The rows of a group lie close to one hidden flat surface of 14 dimensions, which passes through zero. Surfaces can cross.
(in the rows, 128 means zero)
Known rows, each followed by its group:
[138 101  98  90 142 125 181 152  93  68 132 109 112  76 172 144 119 123
 153 126 175 137 113 131 182 141]
vod
[100 147 127 111 163 118 173 168 153 166 173  94 123 124  68 121 112 103
 117  87 159 108 175 124 119 119]
duda
[163 156 154 122 140 113 169 115 122 134  86 142 183 115 175 127 137  80
 155 158 130 105 131 121 148 150]
vod
[142  97 127 169 164  77 137 118  96  78 108 140  98  99 138 110  98 143
 103 155 155 147 143 137  97 103]
vod
[112  88 167 156 137  86 180 116  97 196 154 124 121 129 140 100 127  94
 158  89 128 139 128 124 134 114]
lipe
[114 159 168 158 118 108 148  69  92 202 101 106 116 150 137  99 147 126
 111 150 113 166  86 140 111 128]
vod
[144 124 130 170 151 148  91 110 110  53 105 153 138 111 235 126  91  92
  82 116 149 135 156 131 112 155]
poze
[119 173 101 123  67 137 104 119 119  74 121 125 162 150 105 180 135 120
  95 181 125 130  88 100  84 150]
rorab
[126  94 143 137 134 136 111 137 144 111 147 147 102 130 114 136 124 131
 131 116 132 142 123 130 135 111]
duda
[121 173 127 123 100 154 153 126  53 126 104 110 179 125 119 142 112 105
 132 158 150 139  81  97 144 158]
duda
[118  47  83 142 210  86 152 137 162 124 129 138  90  89 133 148 147  86
 183 150 141  84 154 131 121 112]
poze
[130 109 141 142  97 147 159 140 127 147 121 141 136 166 144 162 100  95
 127 117 142 136 108 121 125 141]
poze
[132 108 170 127 103  92 154 137 145 132 177  92 125 112 163  79 179  75
 163  94  66 137 145 116 127 126]
duda
[123 148 129 120 144 200 187 126 110 103 194 123   6 209  92 158  97 118
 185 178  87 104 128 116 124 145]
rorab
[151 115 145 137 143 129 205 144  74 135  96 101 119  95 125  98  73  96
 103 120 140 184 146 111 159 112]
lipe
[175 146 168 107 133 107 130 112 205 113  75 135 159 129 115 146 161 141
 141 168 105 133 138 149 153 128]
poze
[164 168 168 105 122 131 194 166 138 113 129 114 132 122 136 103 121  87
 125 139 135 130 147 125 154 134]
vod
[124 128 147 117 161 144 144 114 125 131 145 128 115 121 131 125 114 117
 155 116 111 119 142 123 141 129]
lipe
[144 151 119 146 129 115 134 153 148  89  90 129 143 164  84 150 152 152
 165 187 123 114 170 127 120 132]
lipe
[124 115 150 137 150 142 133 135 138  91 175 137  57 135 154 123 125  81
 123 150 120 117 116 134 101 124]
lipe
[119 112 150 155  45 112 121 200 101 113 127 131 179 163  76 133  76 128
  91 110 144 152 115 101  82 114]
poze
[118 101 167 127  95 152 106 141  67  75 154 121 121 145 114 106 124 197
 178 104  84 180 121 116 171 112]
poze
[159 147 165 118 124 126 138 109 135 149 101 142 138 111 119 126 114 101
 118 177 121 122  67 129 126 131]
poze
[131 126 123 144 118  67 132 131 118 137 143 116 146 111 134 107 128 132
 119 112 139 105 129 132  87 136]
poze
[134 145 162  61 154 139 118 108 159 188 111 166 120 115 125 110 150 135
 114 155 122 105 105 140 154  85]
lipe
[122 145 113 138 110 145 173 105 144 207 101  93 142 195  95 153 108 155
 142 100 108 130 161 134 123 159]
rorab
[174 107 113 143 110 187 124 120 103 132 107 154  90  98 124 127 110  96
 106 162 121 156  47 115 174 132]
duda
[201 108  99 122  88 100 165 138 186 132 134 122 119  87 101 142 149 107
 130 135 136 124  85 140 154 151]
rorab
[123 129 133 116 147 122 118 128 136 134 123 107 117 122 134  99 125 154
 123 119 114 124 138 149 122 130]
duda
[163  99 137 149  67 157 129 164 104 114 116 160 111 122 142 106 109  71
  81 133 116 160 116  91 141  96]
duda
[ 96 100 152 116 181 148 128  93 119 134  88 132 140 102 196 142 118  50
 131 161  99 131 105 116 120 124]
rorab
[139 136 178 117 109  94 200 170  79 167  99 143 155 132 167  95  96  80
  94 123 186 147 132 119 140  94]
vod
[119 164 111 108  89 152 101 130  89 103 123 102 123 114 113 110 139 147
  89 148 111 161  98 109 126 126]
vod
[137 118 199 123 162 141 164 149 136 144 153 140  81 132  89 118 151  94
 189 162 119 137  90 135 171 104]
vod
[142 129  96 120 161 181 113 123 154 118 121 132 111 136  92 164 110 158
 175 142 109  97 137 131 157 154]
lipe
[158  98 217 172 105 115 104 119 153 146 133 179 114 176 153 108 142 143
 143 104 118 155 118 155 146 106]
vod
[141 148 152 143 154 142 144 163 139 164 135 122  66 138 143  62 143  98
 124 153 115 109 132 157 118 126]
lipe
[131 140 159  95 161 140 142  82 120 163 134 146 113  99 122 125 118 131
 115 128 142 136 103 129 162 105]
lipe
[138 131 116 136 209 158 127 128 156 215  80 148 121 112 130 124 116 137
 129 113 195 103 124 177 173 142]
vod
[ 93 110 114  69 109 133 135 149 149  88  95 104 164 137 142 177 140 142
 147 146 119 143 121 125 137 120]
lipe
[163 108  75 145  59 142 160 105 144 196 164 136  95 130 188 135 188  32
 143 119 101 101  82 110 138 168]
duda
[159 160 187 118 167 114 155 110 160 111 101 128 117 106 129 115 135  98
 108 183 121 140 114 141 134 117]
rorab
[133 109 106 146 143 144 106 140 147 134  76 157 118 136 103 152  83 153
  68 149 174 136 114 149 104 108]
duda
[146 153 124 132 101 154  89 108 141 113 134 158 132 141 114 171 122 168
 108 127 173 132  68 150 141 153]
vod
[108 147 155 116 126 138  96 144 171 190  90 133 129 132 108 128 116 127
  51 147 184 152  50 181 107 118]
duda
[126  93 122 141 130 111 124 116 139 134 131 152 136 128 118 149 127 119
 147 117 112 113 143 114 121 116]
lipe
[112 146  47  72  52 117 125 147 155  84 157  88 139 111 125 179 168 144
  86 122 164 131  89 130 122 152]
vod
[101 153  69 103  94 137 128 153 166 136 160 101 170 135  49 189 145 132
 137 102 146 101 143 104 118 153]
poze
[ 95 145 144 100 126 142 114 100 137 133  55  68 193 116 170 133 117 120
  79 118  92 191 121 132 125 144]
rorab
[153 175 148 144  99  83 150 134 133 156 195 108 134 111  69 100 173 127
 136 100 156 126 117 130 138 148]
duda
[ 98  90 187 115 107 109 139 169 117 146 104  91 164 150 143  87 106 120
 140 101  71 161 146 124 113 101]
rorab
[119 162 180 112 104 100  96 133 124 107 158  90 157 109  84  96 126 164
 123 120  96 136  81 134  99 141]
poze
[182 148 103 198 173 162  94 154 115 134 112 177 109  95 105  90  83  89
  83 137 183  95 140 129 119 144]
rorab
[137 115 125 108 129 131 157 148 145 112 161 128 124 135 148 143 110 132
 132  77 152 123 165 136 153 137]
vod
[ 95  82  93 150 146 144 113 132 154 197 102 153  64 154 138 163 138 109
 104 160 192 131  42 178 106 118]
poze
[128 163 160 114 144 113  72 110 148 138 133 175 179 118 115 118 147 138
 127 144 121  78 135 123 105 109]
lipe
[127  73 120 136 153 116  98 157 144 126  66 149 114 131 113 146  82 165
 107 165 157 128  92 166  99  98]
duda
[110 124 129 135 120 188 128 114 107 190 180 151  70 160 111 126 112 116
 109  83 132 145 122 115 146 109]
duda
[ 92 143 121 105 139 124 110  85 147 157 127  80 140  97 132 136 157 102
 107 126  98 138  97 129 101 144]
duda
[112  91  96 147 103 133 140 150  91 148 123 118 131 148 144 129  88 120
 121  95 134 129 125 123 111 141]
vod
[112 158 159 124 148 149 129  95 108 109 142 110 120 129 213 105 122 110
 114 108 115 145 144 139 125 156]
rorab
[113  89  95 109  92 138 114 202 198 175 141 129 136 140 102 140 171  87
 154 122 126  93 110 137 128 128]
vod
[ 77 151 164  89 130 134  79 142 123  75 171 148 116 130  86 147 159 147
 126 168 148 141  84 126 115  88]
poze
[123 154 106 128 144 156 126 114  90 122 129 164 112 127 166 133 120 104
  95 141 163 119 139 112 131 112]
poze
[ 94 101  74 106  83 127 101 178 142 114 109 115 134 129 113 153 162 141
 116 154 153 142  86 139 116 117]
lipe
[125 112 112 119 127 126 106 153 155 127 129 125 118  94 163 114 131 103
  83 122 160 127  91 155 114 130]
rorab
[ 37  82 134  73 164 127 126 159 138 134 155 102  94 117 151 144 125 110
 122 122 149 135  91 148 106  98]
rorab
[110 140  64  71 134 158  75 173 134  59 164 143 130  78 109 137 129 139
  89 131 155  93 147 101 125 105]
poze
[116 179 215  64 182 145 169 115 154 144 140  83 182  98 111 129  90  96
 154 105 107 117 127 123 156 154]
rorab
[125 142 166 126 150  90 125  84 128 149 104 146 172 124 121 145 157 135
 168 161 140 108  97 140 129 132]
lipe
[108  98 144 164 113 188 109 151  86 118 104 157 121 155 123 154  76  78
  97 149 140 160  78 106 116 118]
poze
[115  73 147  87 148 121 159 121 146 135 103 133 166 134 143 169 109 108
 185 131  96 107 129 113 140 115]
lipe
[129  84  79 131 159 151 136 142 110  83 141 100 100 108 150 126  83 148
 150  82 111 123 173 123 143 154]
vod
[153 131 183 124  83 132 162 173 106 107 135 138 166 169 101 123  59 163
 124  85 133 148 154 119 149 114]
poze
[184  77  67 169  98 151 129 100 125 136  89 143 129 108 126 167  77 124
 108 111 129 145  94 120 145 156]
lipe
[103 130 113  90 135 102 122 168 129 153  95  78 138 107 133  79 119 143
 113 151 106 110 121 145  88 122]
duda
[111  73  88 124 139 201 126 100  71 141 151 150  53 170 179 125 100 163
 190 107  63 111 147 107 154 123]
duda
[163 104 140 118 133 132 166  97 131  85 110 100  97  95 154 124 146 113
 149 145  70 179 134 116 172 127]
rorab
[133 125 166 127 127 123 129 157 128 124 141 125 151 120  90 126 106 123
 151 127 128 122 102 122 127 128]
rorab
[ 84  84  73 101 126 118  96 103 141 151 122 136 146 102 185 160 163 115
 119 112 156 115  89 138 121 123]
rorab

New rows. What belongs after each?
[104 112 147  93  80 101 158 126 101 125 184 150 111 160 190 137 154 121
 153 118 144 115 109 126 127 102]
poze
[134 109 124 131 113 135 136 132 126 153 101 108 142 129 164 124 127 120
 142 122 114 133 101 146 138 154]
lipe
[117 113 166 148 189  85 133  74 141 111 160  78 120 106 124 123 151 151
 216 110  92 129 116 156 131 171]
poze
[ 72 142  75  69 119 145  99  77  96 155 118 110 156  95 154 148 175 144
 122 131 117 137 100 111 140 124]
vod
[111 113  93 140 107 127 105 153 179 152 113 108 126 143 179 129 130 105
  72 100 145 128 128 164  90 148]
poze
[114 134  76 152  78 108 123  98  95 189 152 100 124 118  80 127 147 117
  96 123 123 132  84 102  88 140]
duda
[102 107  62  88 111 141 122 182 139 110 156 104 125 113 114 138 128 129
 110  96 136 116 153 115 128 122]
vod
[123 120 137 128 120 125 154 155 116 107 155 110 144 116 108 138 132 108
 161 115 144 128 115 118 148 145]
duda
[122 109 125 130 125 129 128 117 124 103 159 128 108 136 118 152 124 150
 143 110 133 137 115 132 133 130]
vod
[141 151 156 145 154 138 144  81 133 136 130 122 129 118 119 150 130 117
 133 121 144 150 108 135 155 153]
duda
[112  89 141 189  68  86 104 185 161 162  74  80 158 160 112  75 144  99
  90 118  64 177 141 134  60 111]
poze
[108 131 171 100 148 110 133 112 128  60 128 118 143 111 183 142 128  90
 119 144 122 142 125 122 114 122]
lipe
[110 116 108 143 102 130 104  83 119 192 132 130 101 147 150 110 136 124
  92 114  85 136 117 119  91 119]
duda
[120  98  75 168 118 123 117 114 100 128 100 145 140 130 110 164 124 131
 127 136 139 141 129 102 119 125]
rorab
[118 123 133 133 127 134 130 128 173 155 116  94 134 137 159 132 128  94
 114 107 107 134 115 149 107 160]
poze
[138 104 157 128  76 153 170 130 100 131 119 180 141 191  67 211 107 142
 193 153 152 147  79 103 179 115]
poze
[117  84 174 102 163 115 169 137 169 120 142 140  83 152 173 142 134 111
 165 123 133 123 149 159 145 103]
poze
[124 124 136 129 131  98 143 150 131  85 159 136 124 132 102 135 118 135
 124 113 150 120 166 116 112 109]
vod
[119 139 145 149 161 144  93  98 113 132 123 121 105 113 140 108 108 142
 106 133 138 144  79 157 115 149]
poze
[143 156 132 116 132 138 142 132 135 155 101 128 120 133 114 115 145 145
 121 151 135 135 131 142 151 118]
lipe
[136 121  87  97 176 145 113 135 125 108 159 116 101  75 118 114 105 165
 142 106 134  97 135 137 149 144]
poze
[117  66 120 157  62 148  76 176 112 117  95 104 132 140 100 103 144 135
 140 142  54 184  87 115 120 113]
poze
[108 125 106 109  85 117 159 110 130 195 155 119 110 167 119 148 177 138
 161 122 129 121  91 137 141 131]
poze
[122 159 170 144 109 139 143 111  88 106 134 145 167 150 140 146 124 108
 127 119 141 150 154  91 143 123]
duda
[121 116 138 139 139  64 140 138 128 132 157 110 138 113 118 107 120 134
 134 108 136 106 131 140  86 129]
poze
[116 115 124 170 112 117 112 124 110 103 159 111  72 123 130 102 207 131
 150 143 123 167 103 136 135 122]
lipe
[169 146 118 112 121 174 125 132 180 113 103 116 120 131 182 119  78  94
  74 120  76 111 158 130 107 159]
vod
[108 169 103 104 125 142 110 137 141 101 171 104 161 119  97 147 119 144
 111  90 150 112 153 123 116 159]
poze
[ 89 136 114 171 170 139 114  92  92 141 138 128  38 182 162 116 140 195
 116 120 175 158 142 173 119 121]
rorab
[133 137 110 114 179 133 129 119 155 120 117 122 127  97 126 132 153 137
 158 136 141 105 143 143 158 141]
vod
[118 146 162 105 161 159 152  94  92 154 117  63 127 121 164  98 109 167
 179 100  84 150 107 157 171 181]
duda
[129 134 124 120 138 135 125 149 116 114 122 144 126 136 115 123 113 154
 131 147 142 111 149 127 129 114]
duda
[206 141 161  87  71 150 183 133 142 182  82 135 163 102 148 114  68  46
  92 164  81 103  61 107 135 142]
poze
[138 149 125  95 103 143 155 130 169 179 113 139 126 146 158 144 130  92
  86 138 144 113 109 144 124 132]
poze
[153 121  92 159  85 167 114 125 114 124  89 136 161 138 127 153 114 114
 124 132 122 142 112 109 138 154]
poze
[152 132 116 146 146 143 136 113 130 183 139 138 121 124  86 109 101 143
 125  78 117 116 182 114 151 126]
lipe
[114 102 128 138 141  93 159 117 131 157 156  98 119 118 110 130 137 100
 151 116 110 120 122 122 111 134]
duda
[135 115 205 137 162  81 135 121 159 117 109 108 131 103 130 100 129 124
 129 135 113 164 105 158 121 116]
duda
[104 155 172 107 155 147  96 115 126  95 151 143 109 124 116 134 128 144
 115 155 147 137  88 141 128 111]
poze
[118 125 169 142 119 120  89 159 146 109 107 113 135 143 109  97 128 156
 101 123 107 172 132 149 109 110]
poze
[148 178 106 169 122 105 177  80 107 223  86 118 131 154 145  94 166 107
 117 130 111 125 192 110 133 131]
poze
[ 87 128 110 114 212 164  72 112 117 143 122 150 162  65 118 145 111 120
 120 120 179 104 103 127 145 128]
rorab
[ 84 134 153 103 160 114 144 200 111 133 131 119 176 134  88 122  88 109
 158 134 148  84 155 110  97 114]
lipe
[143  96 140 156 122  87 116  80 139 123 149 177 103 130 110 150 167 119
 132 158 126 131 111 111 116  87]
lipe
[109 147 150 112 176 188  97 152 110 126 106 100 160  90 132  89  77 118
 100  85 107 148 165 116 150 139]
rorab
[145 153 159 147 150 146 191 116 108 165 119 146 130 165 122 147  67 111
 120 101 166 127 162 126 142 137]
poze
[ 95 136 126  81 184 187 143  92 126 117  81  57 145 100 185 134  80  96
 110 115  66 164 158 116 141 154]
duda
[111  82  58 108 164 205  71 164  95  89 128 116 103  74 103 125 124 158
 180 143 107 123  92 116 177 138]
vod
[122 136 108  97 154 123 106 123 160 131 155 136 106  94  93 126 169 115
 122 159 119 103 123 117 118 106]
duda
[136 171 138  82 101 116 115 108 180 163 128 113 119 130 207  99 161 139
  67 119 134 121 104 187 116 142]
poze
[119  85 167 108 159  47 178 144 225 145 142 109 125 103 165 129 184   8
 144 147 103  97 137 135  87 108]
duda
[121  87 123 143 106 138  98 160 117 132 108 145 116 120  82 134  94 116
  66 142 144 160  84 118 100  85]
duda
[104 147 123 127  85  94 164 101 130 154 145 111 157 181 140 181 125 155
 111  75 164 138 150 138 106 150]
lipe
[104 113 186 175 108  63 166 157 163 148 130 106 171 173 116 143  97  71
 114 101 142 134 132 141  53 140]
poze
[142 155 135 165 156 156 126 122 130 143 101  93 145 124  93 115  82 132
 110 102 113 144 146 131 122 169]
poze
[ 84  99 121 140  95 163 117 148  81 146 153 152 117 177 115 155 102 134
 136 105 153 134 110 109 126 114]
duda
[113 137 150  80 100 140 104 115 159  56 151 150 132 169 187 169 143 133
 147 160  87 102 125 129 104 134]
lipe
[113 121 103 106 120 148 110 135 159 113 137  96 135  90 124 142 146  92
 101 111 114 150 115 115 132 142]
duda
[107 119 131 136  95 103 132 138 105 118 110 122 169 154 145 156 137 135
 163 148 147 119  72 140 105 151]
lipe
[136 175 168 126  60 160  85 120  92 144 106 125 134 161 129  83 123 205
  80 119 120 190  98 152 140 121]
poze
[156 137 179 146 203 148  93 121 126 141 137 156 128  71 150  83 112 125
 151 111 161 104  89 165 166 156]
rorab
[146 141 135  78  49 109 156 115 140 121 149 128 167 134 184 141 169  93
 150 127  81 109 120 100 140 131]
poze
[110  65 138 110 129  93 168 145 160 156 161 125  79 137 137 150 148 109
 174 140 146 113  53 162 120 117]
rorab
[149 102 113 143 134 118  91  98 177 109 157 177  74 117 119 132 167 103
  90 151 112 123 140 117 106  81]
lipe
[132  95  82 116 104 132 116 102 135 156  93 129 156 101 109 154 142 157
 114 103 132 161 113 124 163 118]
lipe
[ 90 143 120 136 132 132  66 142 102 126 154 117 158 120 113 116 166 164
 173 123 142 115  90 143 127 155]
lipe
[124  95 137 167 143 138 165 191  95 147 118  79 121 131 163  72 105  83
 175 107 100 124 136 133 127 168]
lipe
[ 78 138 113 108 106 121  96 120 170 150 186 129  80 147 156 138 179 123
  83 117 158 119  80 164  92 120]
lipe
[149  97  91 188 179 111 143 104 133 134 100 128 135  90  59 160 115 113
 138 133 160 137 138 116 132 134]
lipe
[ 98  67 105 133 112 135 121 127 125 154 122 120 112 151 117 156 135 151
 166 123 118 141  81 141 136 129]
rorab
[103 159 100 151 133 120 110 112 151 155 159 113 121 129 121 147 137 127
  84 101 195 122 106 155  90 162]
lipe
[ 99  88 107 100 114  98  96 100 189 157 134 143 115 125 141 165 193 112
 111 156 137 126  69 151 106  99]
vod
[114 143 148 110 146 126  94 136 143 148 134 150 153 129 125 123 129 121
 144 143 129  81 113 137 110 129]
lipe
[148 125 151 144 103 110 152 153 120 195 134 106 105 136 127  63 112 140
 110  94 117 136 119 151 120 127]
duda
